All groups share one centre, and each spreads out both ways along 12 directions, with some noise.
In the rows, 128 means zero.
Known rows, each followed by its group:
[121 101 114 126 167 110 142 124 110 152 108 153 114  87 165 148]
lus
[130  82 110 135 108  99 101 135 111 150 158 186 133 188 116 179]
vomud
[113 126 132 128 127 161 158 116 108  99 167 175 122 141 154 134]
vomud
[157 117 165 150  78 125 118 151 134 179  87 153 124 139 134 169]
pifo
[136 116 107 153 174 118 155 159 133 144 127 117 126 150 136 123]
Bobe
[ 77 104 126  94 146 151 109 121 135 139 122 146 127 131 141 131]
Givop
[ 97 101 130 116 147 136 128 108 138 134 151 121 130 133 132 138]
pifo
[123 149 149  95 108 134 125 161 137  97 130 143  73 106 152 162]
vomud
[157 109  82 156 163 116 157 111 157 100 145 102  91 117 135 138]
lus
[152 115 131 132 149 118 115 153 112 119 124  64 148 149 127 128]
Givop
[ 98  76 138 145 115 149 146 141 130 148 117 121 139 139 160 117]
Givop
[138 103 130 101  75 116  95 130 127 151 123 133 100  74 121 134]
pifo
[160 132 134  98 169 105 171 140 102 117 118  99 147 127 140 112]
Bobe
[128 149  98 123 116 115 125 132 120 101 167 129 115 136 129 120]
pifo
[ 99 156 116 102 153 133 180 128 143  90 123 134 130 119 108 125]
pifo
[135 113 103 105 126 103  96 127  96 109 123 146 124 142 166 114]
Givop
[115  73  86 125 134 118 103 119 135 117 162 100 122 143 101 141]
lus
[133 117 146 138 113  97  91 110 138 139 155 127  85 132 171 134]
vomud
[125  93 154 115  88 159 118 142 135 176 104 148 132 113 105 161]
Bobe
[ 94  63 126 171  77  77  96 110 132 175 141 133 144 136 111 121]
lus
[129 105 146 115 110 122 126 168 125 156 117 164 131 177 119 159]
vomud
[145  83  71  86 133 141 100 167  87  96 142 152  97 137 182 100]
Givop
[ 94 107 142 141 126 162 120 150 135 138 127 185  96 109 139 156]
Bobe
[142  60 163 117 153 124  91  99 126  95 178 113  96 116 112 107]
Bobe
[156 111 146 112 111 135 186 153 134 147  97  85 159 134 114 137]
Bobe
[138 116 120 126 160 166 127 120 176 150  91 133 121 170 125 121]
pifo
[121 119 119 110 129 126  86 135 124 134 127 117 113 116 136 141]
lus
[127 124 140 110 113 160 135 159 120 128 109 144 123 125 141 136]
pifo
[156 105 162 136 107 159 139 155 120  95 163 112 110 150 148  80]
lus
[122 104 129 139 150 132 121 119 149 133 137 124 111 143 141 120]
pifo
[131 109 107 139 123 115 119 145 104  90 151 110 120 139 158 118]
lus
[101 126 217 126 124 140 116 135 142 184 108 147 143 143 124 114]
lus
[156 136 124 114  64 119  79 115 131 156 125 145 130 163 151 106]
vomud
[128 104 144 120 190 112 131 110 145 107 119 167 101 148 129 103]
Givop
[159 108 155  84 130 101 137  83 124 125 134 108 140 126 109 117]
lus
[152 124 125  82 108  87 115 134 109  98 129 146 131 155 114 118]
vomud
[148 127 147 130  94 129 137 131 122 122 134 151  98 113 165 122]
Bobe
[138 142 126  91 116 125  59  64 137 119  78  75 133  93 152  83]
vomud
[114 140 139  69 137 121 118  97 110 128 166 170 136 154 129 128]
Bobe
[142  85 117 140 119 114 127 112 110 117 128 114 141 112 114 108]
vomud
[142 135 145 118 129 156 106 146 143 129 103 113 120 138 130 136]
pifo
[127 121 107 108 133 118 130 144 134 119 111 150 118 151 126 153]
Givop
[114 129 120 172 151 165 183 193 124  93 138 144 126 137 110 151]
pifo
[129 121 141 120 145 110 116 118 131 115 117 152 100 109 139 142]
Bobe
[151 163 130  74 131  98 103 101 136 107 136 107 108 132 132 128]
Bobe
[146  78 148 143 151  95 108  89 151 155 134  96 107  76  85 116]
lus
[112 124 152 109 118 139  93 123 115 136 154 137 123 131 135 137]
Bobe
[141  97 180 130 132 120 137 102 121 137 125 139 128 160 195  63]
Givop
[133 113 110 135  94 176 143 155 147 127  91 128 125 127 140 103]
pifo
[182  98 129  81  96  88 114 128  96 115 109 160 103 118 154 125]
Givop
[118 127  75 128 108 100  78 131  93 118 119 124 127 153 210 120]
lus
[108 156 142 121 135 149 140 127 152 124 116 139 119 142 146 127]
vomud
[153 119 142 123  80 101 120 149 130 154 112 124 137 134 104 135]
vomud
[150 111 137 125 125 138 106 141 115 116 115 112 127 123 129 118]
pifo
[150  86 157 136 187 113 174 103 116 148 170 105 130 103 130  83]
vomud
[111 108 113 112 120 102 104 106 124 113 106  83 160 125 109 140]
Givop
[146 112 186 103 124 147 138 137 147 136  97 129 114 111 112 175]
Bobe
[157 149 161  94 106 131  77 145 135 112  87 122 101  88 106 138]
lus
[109  69 110 125 140 131 118 152 140 174 163 160  92 149 155 120]
Givop
[ 87 154 142 131  99 152 114 137 125 127 179 136 123 156 150 143]
Bobe
[146 100 130 115 121 145 134 158 130 119 118 129 108 122 133 130]
Givop
[124  84 137 161 135 151 106 103 135 145 134 119 118 119 152 104]
vomud
[120  94 101 170 161 102 156 120 125  61 162 144 108 158 147  84]
vomud
[103  90 127 100 126 140 101 141 130 127 105 134 116 114 141 121]
pifo
[155 125 146 128 143 131 107 131 126 112 121 100 116 135 136 117]
pifo
[ 88 102 121  80 123 118 117  98 132 142 139 133 133 104 114 148]
pifo
[120 128 167  93 126 150  83 165  89 137 142 146 107 120 177  94]
lus
[114 123 136 124 127 110 164 110 136 133 138 159 131 151 146 129]
Givop
[ 92 148 157 126 161 107 120 114  92 118 151 183 119 110 148 161]
Bobe
[111 121 174 162 126  94 114 138 123 128  88 152 134 140 144  90]
lus
[112 124 131 113 137 164 106  93 119  90  98 114 123 111 189 105]
vomud
[100 106 145 179 140 122  91 103 124 116 107  61 155 108 131 108]
Givop
[121 138 134 108 145 167 146 125 171 134 151 129 125 199 131 132]
lus
[134 129 140 117 100 116 164 115 106  93 140 142 126 130 173 100]
Bobe
[ 85  98 110 112 128 147  98 132 143 131 107 152 112 113 127 142]
Givop

New rows, each followed by its group:
[139 108 137 141 102 155 137 144 124 135 114 127 127 128 165  96]
vomud
[127 117 142  71 130 123 156 129 113 132 101 155 123  58  99 161]
Bobe
[143 145 164 106 108 148 151 116 167 142 106 132 133 160 118 139]
lus
[152  99 137 137 133 123 106 147 117 125 132 141 102 143 154 113]
pifo
[125  86 118 141 117 162 119 137 115 128  94 117 134 105 148 125]
vomud
[134 138 178 116 142 137 137 133 108 135 152 120 148 182 155 133]
Bobe
[115 133 167 112 105 153 134 116 157 164 140 108 132 128 129 126]
Givop
[ 98 116 113 145 139 114 140 135 109 131 122 147 139 125 140 128]
Bobe
[125 120 139  93 155 135 114 115 132 131 110 130 131 143 130 111]
vomud
[ 68 115 105 103 104 143 123 123 145 135 142 136 117 121 148 133]
pifo
[116 124 112 142 121 110 104  99 135 108 123 150 138 187 150 112]
vomud
[ 99 151 154 157 106 132 125  99 152 123 130 146 132 173 146 132]
vomud
[109  78 125 151 140 117 132 132 126 138 139 133 124 134 142 114]
lus
[128 109 130 109 121 144 143 142 140 141 136 116 131 126 105 136]
Bobe
[145 116 146 127 100 121  95 122 138 134 129 144  86  99 139 138]
Bobe
[164 114 140  93  96 113 150 129 143 132 116 171 101 153 148 119]
Givop
[120 135 185 106 129  93 125 132  93 106 135 151 138 129 122 104]
lus
[160 119 133 141 137 148 124 165  93  89 147 114 127 147 147 105]
pifo
[130 106 144 128 184  41 100 119 169 187 133  98 109 145  90 156]
vomud
[128 124 144 100 145 125 127 139 139 134 110 163  99 129 145 125]
pifo
[154 118 121 138  99 126 143 148 130 125 146  93 122 132 130 124]
Givop
[148 132 153  96 128 105 113 108 112 117 111 153 121 136 156 120]
Givop
[128  91 115 140 151 102 120 134 133 141 145 110 125 157 134 123]
Givop
[132 126 113 114 131 159 131 149 144 135 113 147  94 122 149 147]
lus
[157 126 140 123 139 113 100 132 127 129 102 141 124 169 146 123]
pifo
[129 111 123 109 147 157 117  99 118  92 121 115 120  99 156  85]
vomud
[146 114 147  92 161 131 117  94 160 117 112 100 132 159 115 114]
lus
[114 136 152 147 128 150 142 127 158 115 134 133 121 137 114  95]
vomud
[137 144 137 148 120  90 164 116 124 101 102 126 140 140 138 145]
lus
[168 117 123 107  83  68  71 113 124 159 155 123  92 121 144 137]
vomud
[123 147 139 128  94 111 140 156 143 155 136 175 129 196 134 158]
vomud
[169 138 124 113 165  81 140 134 125 121  75 107 116 102 143 133]
Bobe
[150  95 120 110 130 110 112 123 121 154 139 125 118  98 107 123]
Bobe
[137 104 133 122 111 124  97 124 144 130 131 100 109 117 116 124]
Bobe
[ 97 104  88  93 130  95  99 127  94  97 136 135 138 134 124 163]
lus
[127 138 145  92 140 130 116 117 130 111 127 143 118 150 146 111]
vomud
[163  92 117 119 134 106 127 123 109 143 136 109 126 118 142  92]
vomud
[148 102 127 159  92  89 163 120 124 115 129 122 132 146 154 108]
Givop
[151 101 144 122 143 104 117 107 132  98 121 116 105 129 138 114]
Bobe
[185 123 145 144  84 113 119 120 135 144  80 100 137 112 116 122]
pifo
[ 92  94 130 113 163 134 126 135 129 131 158 160 103 151 159 127]
pifo
[127 114 122  64 116 101 112  99  98 135 174 145 134 133 130 126]
lus
[ 69 149 150 137 131 174 136 100 146 144 171 105 138 103 127 116]
Givop
[169 106 123 131 117  76 121 109 115  87  94 164 107 131 154 108]
Givop
[127  82 140 144 144 144 102 111 133 162 129 126 124 135 143 117]
vomud
[141  79 190 161  95 147 130 148 126 162  96 121 124 124 177 104]
Givop
[148 135 118  64 106 121 119 131 103  94 104 123 136 113 124 149]
Givop
[115  97 119 126 174 131 132 142 128 119 143 133 107 106 113 130]
Bobe
[158 101 146 115 122 108 106 118 132 136 124 111 120 146 148  96]
Givop
[114 124 129 125 130 119 122 129 129 129 125 113 130 121 120 141]
Bobe
[128 157 168  51  96 121  63 130  76 128 101 127 153 148 180 114]
lus
[108  94 139 145 147 149 141 150 164  98 121 121 130 171  82 142]
lus
[197 113 158 168 131  57 124 110 132 145 161 125  92 131 131 106]
Givop
[132 105 124 123 105 116 108 115 104  76 157 154 103 131 155 125]
vomud
[141 144 139  85 112 135 115 124 122 159 135 149 116 137 164 139]
vomud
[118 123 124  73 140 122 119 108 115 140 188 141 110 104 125 123]
Givop
[137 119 137 156 120 122 137 130 137 116 122 136 111 127 139 116]
Givop
[144 105 161 112 168  93 142 131 123 113 179 125  70 101 156 120]
vomud
[160  90 134  76 121 111 127 128 146 116  89 137 114 131 105 136]
Givop
[121  79 125 126 106 147 139 153 109 141 144 164 119 128 144 133]
pifo
[152 117 126 139 105 120 125 121 122 127 170 119 107 120 145 114]
pifo
[135  83 104 151 104 123  90 120 148 155 139 118 112 117 101 140]
pifo
[ 95 173 134 133 102 150 104 119 168 101  71 104 111 118 162 123]
vomud
[154 143 101 100 146 103 142 149 123 150  90 146 109  85 134 134]
Bobe
[121  87 107 106 112  93 117 109  99 152 135 136 138 107 151 140]
lus
[ 58 112  71 107 131 139  97 104 143 118 139 130 130 127 126 124]
Givop
[159 200 154  84 147 130 139 165  95 151 156  87 129 111 147 151]
Bobe
[139 108 112 102 130 130 125 156 103 120 147 125 114 124 138 135]
Givop
[142 114 138 149  85 129 125 120 145 119 108 129 107 100 130 120]
Givop
[141  51 117 141 110 112 153 129 121  95 116 168  93  82 134 114]
Givop
[171 158 160  84 123 128 130 129 118 105  98 148 107 113 153 113]
lus
[123  87 117 187 156 114 105 142 147 133 158  91 111 139 114 123]
Bobe
[116 142 150 125 129 113 202 113 135 141 137 180 141 164 142 140]
lus
